The rows of a group lie close to one hidden flat surface of 8 dimensions, which may be shifted away from zero. Surfaces can cross.
Some rows, each with its group after it:
[-5.1  4.4 26.2 44.1 61.9 45.5 23.6 44.9 18.0  8.7 -1.1 14.3 25.3] | Z343
[ 22.4  22.4  20.9  46.6   0.9 -46.3 -27.4   6.5   9.6  13.6   5.7   7.9
  27.3] | Z710
[ 35.1 -31.6  -4.7  30.0  -5.4  10.1  -3.9 -25.1   7.3 -20.7   5.4   9.8
  35.1] | Z769
[ 41.5   3.1   2.8   0.5  16.5  29.8  20.9  42.0   8.3  30.1 -46.4  -2.2
  27.7] | Z642
[ -7.2  -1.0  31.2  38.1   0.4 -17.1 -10.6   2.4   8.2  -8.3  -2.3 -17.5
  18.6] | Z642
[-50.8 -15.0 -13.7 -42.8   6.8  40.2  -9.7 -11.3  11.6 -11.2  39.6  35.1
   2.9] | Z343
[-34.6  23.8 -34.3  -5.1 -36.2  26.2  42.2   2.6   3.9  26.3 -29.7 -25.1
 -15.9] | Z642
[ 14.8 -44.1 -26.5   4.0  35.2  21.0  11.8 -42.6  11.8   1.8 -13.1 -25.6
 -35.7] | Z722
[-15.4  -3.2 -28.8 -40.3 -14.6  20.7 -27.1  35.1  -2.9  16.4 -22.1 -25.0
   3.1] | Z343
[ -0.4  -7.8  -5.9  15.5   8.6  56.4  24.0  30.3  41.1   3.3 -55.7 -53.9
  32.8] | Z642
[ 22.4 -15.4  40.4  -4.5 -40.0  21.1 -28.7 -41.1 -27.8  -6.9  -9.9  21.9
  15.4] | Z722
[ -6.9 -29.7 -31.5 -10.5   3.1  11.7 -19.2  -5.1  35.4   1.5  -5.5 -27.0
  13.4] | Z343
[ 11.7   3.2   9.7  15.0   7.2 -17.9  11.4 -23.1 -17.7 -15.7  30.8  36.5
  -5.1] | Z28
[ 23.4   5.8  -2.2  -7.4   6.2 -38.3  -3.0 -33.3  11.2 -24.4  39.8  40.9
   5.3] | Z722
[ -1.9 -17.2 -10.3 -11.2  37.4  13.1  27.5 -18.0  27.2  -6.3  -3.7 -17.7
 -17.0] | Z710
[ 26.2 -24.9 -10.0  -5.8  20.7  14.5 -15.7 -15.3   9.6  12.2  -1.7  13.7
   6.1] | Z722
[ 14.8   4.9   1.6 -19.5  39.4  19.5 -19.4  21.8 -12.3  11.9 -13.4  -7.0
 -29.7] | Z722
[-35.7 -10.9 -18.1  -5.1 -15.9 -21.8  39.0 -16.8   7.7 -38.7  15.8 -16.8
  -7.7] | Z343
[ 17.6  38.3  -6.7   6.2  24.4 -23.7   1.2  12.0  13.4  20.1  10.5  12.5
 -13.4] | Z710
[ -5.2   0.2  13.2  24.1 -21.5 -21.5 -17.7   7.4  -7.9  33.9  -8.4   1.5
  17.1] | Z642
[ -9.9 -29.1  -9.1  -6.7 -26.7  25.3  -2.4 -17.8 -32.6   0.9   1.1  14.9
  -7.0] | Z28
[ 21.6 -10.5 -16.6  41.9   9.6  19.1  -4.6   1.8  -9.4 -38.2  18.3  10.5
  18.2] | Z28
[-15.0  19.2 -37.2 -56.5  -4.4  18.1 -21.4  42.9   4.4  -5.6 -10.1 -35.0
  -9.9] | Z642
[-31.0  15.2  24.3 -12.9   3.1  26.0 -11.5  26.7  15.1  30.2 -36.2 -42.1
  -6.6] | Z769
[ -6.7  19.2  -2.8 -27.4   9.0  -4.3 -23.8   2.6   5.8  -7.7  34.7  22.9
   2.9] | Z710
[-11.2 -36.2   6.2  13.4   2.6  32.5 -36.2  -0.9  29.4   8.0 -16.7 -25.0
  37.5] | Z642
[-20.7 -29.9 -13.1  -8.1  18.2  -2.6  10.8 -27.3  28.8 -22.3  41.2  29.4
  15.0] | Z343
[ -6.1  -5.3   8.8  18.9 -19.9  -3.3   4.5 -40.9  -1.1   0.7   3.5  10.6
   9.9] | Z710
[-33.3 -18.0 -14.9 -10.0  27.3 -12.0  -5.7 -30.6  15.2 -51.1  26.2 -38.0
 -41.7] | Z769
[-14.9 -14.2 -27.4  -4.8  12.7 -31.0 -13.5 -21.5  46.4  -8.3  39.0  14.4
  23.1] | Z343
[ -9.7  13.6 -13.5  38.7   0.1  17.7 -17.2  26.4 -33.3  45.3  -9.7  10.0
 -15.5] | Z769
[-45.9   4.0  10.6  -5.0  11.4  -3.8  -3.3 -13.1  22.0  30.8   9.6   1.6
  -7.5] | Z28
[  8.0   0.1  -9.4  -4.1 -14.9 -33.4  16.9 -25.3   0.3 -21.1  17.0   4.1
  -6.0] | Z343
[  7.0  29.6 -10.5   0.3  -5.0 -23.4  11.4 -20.2   6.0   4.5  16.8  16.4
 -16.3] | Z710
[-49.6  10.5 -27.7 -16.5 -10.3  19.0 -26.5  15.2  15.1   2.3  11.6  -9.1
   3.0] | Z343
[  7.3  11.0  42.7  20.0  30.2 -12.6 -26.3  41.8  25.4  21.1 -20.4 -17.4
  30.1] | Z769
[ 28.6 -31.1 -61.9 -12.9  18.6  14.1 -38.4  -8.8  19.2 -60.6  33.3  -0.8
  18.4] | Z769
[ -3.5  -4.2  31.2  25.0  34.9  20.1  -4.8  30.3  43.4 -43.2 -23.7 -65.7
  32.9] | Z642
[ -1.3 -38.5 -11.9   2.9   7.6   0.2 -13.2  11.5  17.8  32.0 -10.9   2.6
  24.4] | Z343
[-64.3  21.3 -16.8  25.6  34.4 -43.3 -37.0  29.9  15.2 -11.4  34.0 -44.0
 -33.1] | Z769
[ 11.4  26.3  -2.2   4.5  -1.4 -12.1  40.7   6.1   9.1  -8.6  -7.8  -1.4
  -0.3] | Z642
[ 13.2  -6.4 -29.3  -6.9 -36.0  25.2  43.3 -85.3  -5.3   0.0  -3.3  11.3
 -28.6] | Z710
[ 10.1  37.0  -6.1  -6.4  17.9 -15.3 -16.6  33.2  11.6   9.3  16.7  10.6
   2.8] | Z28
[ -5.2 -24.6   8.0 -15.6  25.0  21.5   4.8 -14.1  -7.5   4.3   3.2  19.0
 -12.1] | Z28
[ -8.8   9.9 -10.7  25.2  17.1 -21.2 -25.1  27.2  -6.1   2.1   9.4 -21.1
 -16.9] | Z769
[  2.8 -28.6 -14.7  -3.9   9.5  17.7  -7.4 -42.2 -12.1  -5.9 -19.8 -34.2
 -51.1] | Z722
[ -7.5   8.6  21.1  16.4  13.1  -7.6  18.0 -31.7   5.1 -26.9  24.9  17.5
  -6.8] | Z722
[-18.0  17.6  11.3  -8.0  23.4 -11.3 -26.5   5.0  36.5 -10.4  26.0   8.4
  17.9] | Z769
[31.2 11.0  6.7 20.1 20.4 11.1 -3.8 15.7 -3.7  9.0 -3.1 23.7  9.4] | Z28
[ 27.3 -19.9 -20.5  -7.8  16.6  -8.3  15.8   8.5  15.6  -4.2 -11.6 -21.3
   1.1] | Z722
[ 40.6 -33.0  -1.9   4.8 -10.3 -24.1 -10.0 -61.2 -11.7  -1.8   1.4   8.3
 -15.3] | Z722
[-16.0  -1.7 -34.5  -3.6 -25.1 -12.0 -14.2   5.7   4.2 -30.2  -5.4 -52.9
  -6.5] | Z769
[ 16.6  11.6  16.8  24.1  28.1 -15.6   5.0   0.1  11.0   8.9   4.9  12.9
   5.1] | Z28
[  2.2  21.4  21.4 -24.3  30.2 -23.5  -6.4  12.7   1.7  17.5  15.0  28.9
 -20.4] | Z28
[-18.1   6.3 -20.6 -27.0   0.9  26.6 -14.1   5.4  11.9  15.1  -2.7  -9.9
  -7.0] | Z710
[  6.1   2.0  13.8  23.5  19.8 -11.7  20.9  -7.7  -2.5  -5.4   2.7 -10.6
 -20.7] | Z722
[ -1.2   2.4  30.3   5.7  25.8  32.1 -16.2  32.4  -4.2  14.1 -22.8 -13.3
   5.0] | Z642
[ -0.4  13.9  -1.5  10.9   5.6  34.9  60.5  -0.9  26.3 -25.2 -26.9 -31.3
   1.5] | Z642
[ 38.2 -12.9 -20.1  -6.5   7.0  -9.4  -7.0   6.2  16.5   0.3 -26.6 -37.1
   1.8] | Z343
[ -0.2  24.0 -24.1 -12.1 -24.4 -29.4  11.8 -35.1  -7.0 -28.4  39.0  25.9
  -6.9] | Z28
[ 32.0  -9.7 -34.1  24.8  -2.3 -18.3 -18.7  23.7 -13.9 -21.3  -4.9 -25.4
  -1.8] | Z769
[-17.5  30.8 -11.4   0.9 -10.9  -4.9   0.6  -7.0   1.5  20.7   8.9  13.6
  -8.0] | Z710
[-20.4  -1.0  10.9 -29.6  39.2  -2.5  52.9 -15.7   4.8  -9.2  36.0  41.8
 -24.8] | Z710
[ 19.4  34.1  -5.2 -17.1  47.7 -21.2  -4.3  24.7  15.9  16.5  17.1  15.3
 -15.8] | Z710
[-25.1 -25.9 -15.3  11.9 -16.7  17.3   8.8 -49.4  -1.2 -21.5  26.3   8.9
  -3.4] | Z28
[-21.0 -17.8  21.2  21.8 -19.5   9.4  13.6 -90.3   1.7 -33.5  27.9  15.7
  -7.3] | Z722

New rows. What belongs after each?
[ 21.0  37.7 -17.1  23.7  22.0 -21.0 -24.5  65.3  15.8  -9.6  -5.9 -29.2
  18.3] | Z28
[ 16.4  -5.1 -40.1 -21.7  14.2 -25.8 -32.5  -1.4  46.6  -2.5   8.5 -27.1
  13.6] | Z343
[ 49.1   7.8 -18.2 -11.2  28.8 -11.7 -10.5   0.3  23.4 -11.7  -2.0 -19.6
   1.3] | Z343
[ -5.9 -23.4  42.6   7.5  38.2 -11.8 -11.9  26.7  11.1  -5.9   6.1   7.1
  28.9] | Z710
[-30.4 -10.4 -10.3  14.0   9.5   7.3  -7.6 -11.4   8.9 -13.5  17.3 -10.0
   2.5] | Z28
[-14.4  -8.6  21.0   2.2  48.0 -30.8   4.2  21.8  29.4 -21.9  13.5 -12.7
  11.7] | Z710
[ 16.9  38.8   1.1 -55.6  -6.5  17.7  -2.8   0.2  -8.6   3.9  19.3  52.5
  -2.1] | Z769
[ -6.9  58.3 -36.0 -29.7  -5.1  -1.1 -51.3  15.8  21.7  -6.7  20.6 -17.1
 -10.7] | Z343
[ 10.4   1.4  35.9   0.9  22.2 -28.0  48.1 -30.5  -8.2  -4.8  34.8  54.9
  -9.3] | Z710
[-74.5 -16.0  -2.1 -30.3  -8.6 -10.4  -4.0 -23.4  -1.4   0.4  30.6  -0.2
 -28.6] | Z28
[ 30.8  17.3  18.2  23.8  27.8 -26.9 -30.8  37.3  10.5   5.4  10.9  20.4
  35.1] | Z769
[ -1.7  17.0  -9.6   4.2  -7.3  53.0  -3.7   9.3  -1.4  60.9 -31.3   5.2
  -7.4] | Z710
[ 20.0 -15.6  -1.8 -28.7  33.8  37.6 -19.0   4.5 -25.0 -16.3  28.0  55.0
  -3.5] | Z28
[-31.2   6.2   2.4 -55.6  14.9 -27.4  -3.0   1.6   9.9   0.9   6.5 -15.1
 -36.8] | Z28
[ -6.4  35.3   3.0 -17.8  27.7 -38.1   1.8  10.0 -20.3 -10.1  21.1   1.9
 -57.4] | Z769
[ 12.5  18.4 -48.5   0.5  14.6  41.9 -32.0   9.4  22.1 -34.3  33.8   9.7
  29.3] | Z28
[ -8.1 -36.5   7.1 -12.9  -4.0  18.8  -7.4   2.9  11.8 -21.5 -20.8 -38.2
   9.9] | Z710
[-18.2 -10.7   7.5  26.1  -8.1  -9.3   0.5  -4.0  17.6  -8.6 -20.4 -50.4
   1.3] | Z769
[-39.1  -3.6 -24.1   3.4 -29.9   7.9 -16.4  10.3 -18.8  -5.2  11.0 -11.7
  -4.1] | Z28
[ 42.7  17.3  -0.2 -30.8 -16.9  11.5  26.7  15.9 -52.5  15.1 -41.2  -4.8
 -41.1] | Z769
[ -3.2  22.3 -33.1  -0.6 -24.2  27.4 -17.4  18.5  18.9  17.3 -22.1 -28.2
  14.2] | Z28
[-26.7   2.6   7.6   7.5 -18.9  -6.5   4.1  -9.2  20.4  -5.4 -16.5 -41.4
  -3.1] | Z769
[-26.7  -1.3   3.8  14.5 -17.9 -10.9  -6.8   7.4 -18.4  16.0   3.0   1.0
  -4.1] | Z28
[  3.2 -16.2  16.1   9.1   9.1 -11.0  11.6  -4.5 -23.4  -3.6   6.0  11.3
  -7.5] | Z28
[-19.5   1.4 -18.7  -9.9  18.1  24.3 -61.5   6.1   6.3  25.1   5.9  -8.7
 -11.7] | Z722
[ 24.9 -41.9  52.5  23.8 -53.7 -20.5  22.3 -35.2 -35.8 -29.1 -25.3 -11.8
  25.2] | Z710
[-13.2 -12.8 -18.0   5.6 -29.7 -15.5  -3.1 -13.3   6.5   4.0 -12.0 -23.2
   5.9] | Z343
[-12.5  41.8  42.8 -40.9   3.1  -7.7   5.1 -14.4  33.0  -6.4  19.5  24.0
  15.2] | Z769
[-32.5   8.7  -2.9 -20.6  13.2   0.0 -16.1   7.0  19.0  -1.2  30.9  16.6
   5.2] | Z710
[ 24.7 -10.2   6.6  25.1  37.4  10.7 -14.2  27.3 -30.3 -26.7  17.9  18.7
   3.8] | Z28
[  4.3  45.1 -35.8  -0.1 -52.5 -14.9 -43.7 -63.6   9.1 -10.4  36.9  21.9
   5.8] | Z710
[  0.9  35.9 -23.5  -7.6   6.0 -26.7 -12.9  22.6  13.7  13.5   0.8 -21.2
 -13.6] | Z710
[-15.7  -4.9  15.4   2.3  24.4  32.2 -15.6 -57.9   0.3 -11.1  31.7  23.4
 -28.4] | Z722
[  7.6 -23.0  48.4   5.4   3.2   7.4  -6.8  20.6 -11.7   7.6 -14.9  11.2
  27.7] | Z710
[ -8.2  33.9  -7.9 -14.2 -23.9 -41.6  48.0 -19.6 -15.3  -9.1  15.0  17.6
 -32.9] | Z710
[ 23.0   5.8 -23.9  18.8 -17.1  -9.1 -16.4 -60.8  37.7  -2.9  -0.7 -24.3
   4.2] | Z343
[ 63.3 -19.6 -35.4  26.2  -2.4 -24.7 -10.5  21.7 -26.7 -31.8  -7.3 -21.8
   3.7] | Z769
[-31.4   2.0   5.4 -19.6 -16.1 -26.4   4.7 -15.5   5.8 -40.1  30.7   1.7
   7.8] | Z710
[ 59.2 -22.3  -9.8 -13.3  12.8   1.4 -12.3 -25.9  10.2  17.0 -17.3   9.0
   9.4] | Z343
[ 34.4   1.4  25.7 -19.6   7.8 -13.7  27.2 -49.0 -35.1 -49.2   7.6   3.3
 -54.4] | Z722
[  6.2  11.1 -14.3 -15.2  -5.0  36.6  49.9 -13.0  -1.7  16.2 -16.0  22.4
 -13.2] | Z642
[-26.6 -17.7 -17.8  -1.5 -62.1  -6.9   7.3 -42.5 -38.2  20.8 -25.2 -17.4
 -35.8] | Z642
[ 20.2  16.0 -54.5 -52.9  -8.8   0.3  14.4   7.2  28.8 -14.7   4.8  -1.1
  18.0] | Z642
[ 57.1  19.7 -38.4 -25.0 -45.6 -24.2   3.5  32.4 -64.8 -26.5 -10.4  -4.9
 -16.0] | Z28
[-49.7  60.0 -35.6   3.8 -17.9  -1.3 -37.2  -7.6  34.6  27.0  43.0  24.0
  -1.0] | Z710
[ 33.9 -22.4 -14.0 -23.7  -5.0   6.7 -13.5 -18.8  31.4 -48.9  12.0  -3.6
  45.1] | Z769
[-25.6 -27.9  17.6  35.8 -10.0 -20.2  13.3   5.4 -25.1  -2.4 -20.5 -27.1
 -14.9] | Z28
[  1.7 -13.4  -1.2 -63.2 -18.5 -11.9  -1.1  28.8 -19.4 -44.2 -17.0 -39.3
 -12.3] | Z710
[-25.0  10.9  -8.5  18.1   6.2  20.9 -31.3  13.2   2.3   9.2  20.7  25.5
  10.6] | Z28
[-39.0  27.1   4.4 -21.3  37.9  65.1   3.9  17.4  12.4   4.3   8.5  10.4
  -8.3] | Z642
[ 18.6  -3.2 -39.8  25.8  48.1  20.1 -31.1 -84.0  81.7  -6.7  28.0  -8.9
   1.1] | Z710
[-16.3 -12.0   2.4 -54.2  -2.7   4.0 -17.5  24.8 -20.5  21.0  20.8  52.1
   3.1] | Z343
[-16.0 -19.4  23.8  25.1   6.3  49.5  -5.3 -26.0  -5.7  12.1 -23.5 -11.2
  -9.1] | Z722
[ 26.0  -4.4  52.2 -15.8  22.7  31.0  -4.0  14.6  16.4  22.3 -38.9  -5.2
  28.3] | Z769
[  2.2  21.0 -16.7 -35.1  -7.1 -15.0   5.4  13.2   5.0 -15.7   9.0  -8.4
 -12.1] | Z642
[-28.2  34.3   5.1  21.9  15.3 -61.7 -18.4  36.2  -4.9  -3.2  16.8 -34.4
 -28.8] | Z769
[  2.2 -25.5  -9.3  12.8  18.1   3.7  -1.9  -5.8 -10.7 -16.2  -6.3 -29.2
 -21.5] | Z769
[ 21.2   3.2  -7.7 -50.9   8.8 -23.3 -20.9  10.4 -15.5 -37.2   7.7 -11.9
 -17.3] | Z642
[ 50.2  37.5  20.5  37.0  62.7 -12.3  23.2  17.2  22.3 -21.6  22.6  18.8
   9.7] | Z343
[-25.4  35.5  14.1  -2.6  -2.0  -7.0  -9.5  -2.3   6.3  11.1  15.9  21.1
  -0.6] | Z769
[  3.3  11.0   1.2 -40.0  19.0  42.3 -41.2  44.8  -1.4   9.3 -18.0 -19.2
   0.6] | Z722
[-28.3  -8.2 -23.5  -7.8 -43.7 -10.8   2.7 -41.2  -3.9   6.6   7.2  -3.6
  -8.6] | Z642
[-45.2  10.0   5.0  21.8   0.1  17.0 -34.5 -12.4  -2.5  14.6  -1.7 -28.5
 -28.4] | Z722
[ 49.9   1.3 -14.4 -25.8  13.5  36.0  56.5   2.9  18.6  -5.0 -23.8  12.5
  15.7] | Z642
[-12.4   7.9  39.6  -0.4   2.2  -3.3   0.9   1.6  28.1   4.7 -22.7 -32.5
  14.2] | Z769
[ 19.2  22.8 -14.9   0.2 -30.7  22.5  22.5 -65.4 -20.3  26.1   9.3  58.1
 -18.9] | Z710
[ 27.8  15.7  36.1   2.8  -0.9 -55.6  -6.2 -19.9  -8.4 -26.3  43.9  47.0
  18.6] | Z710
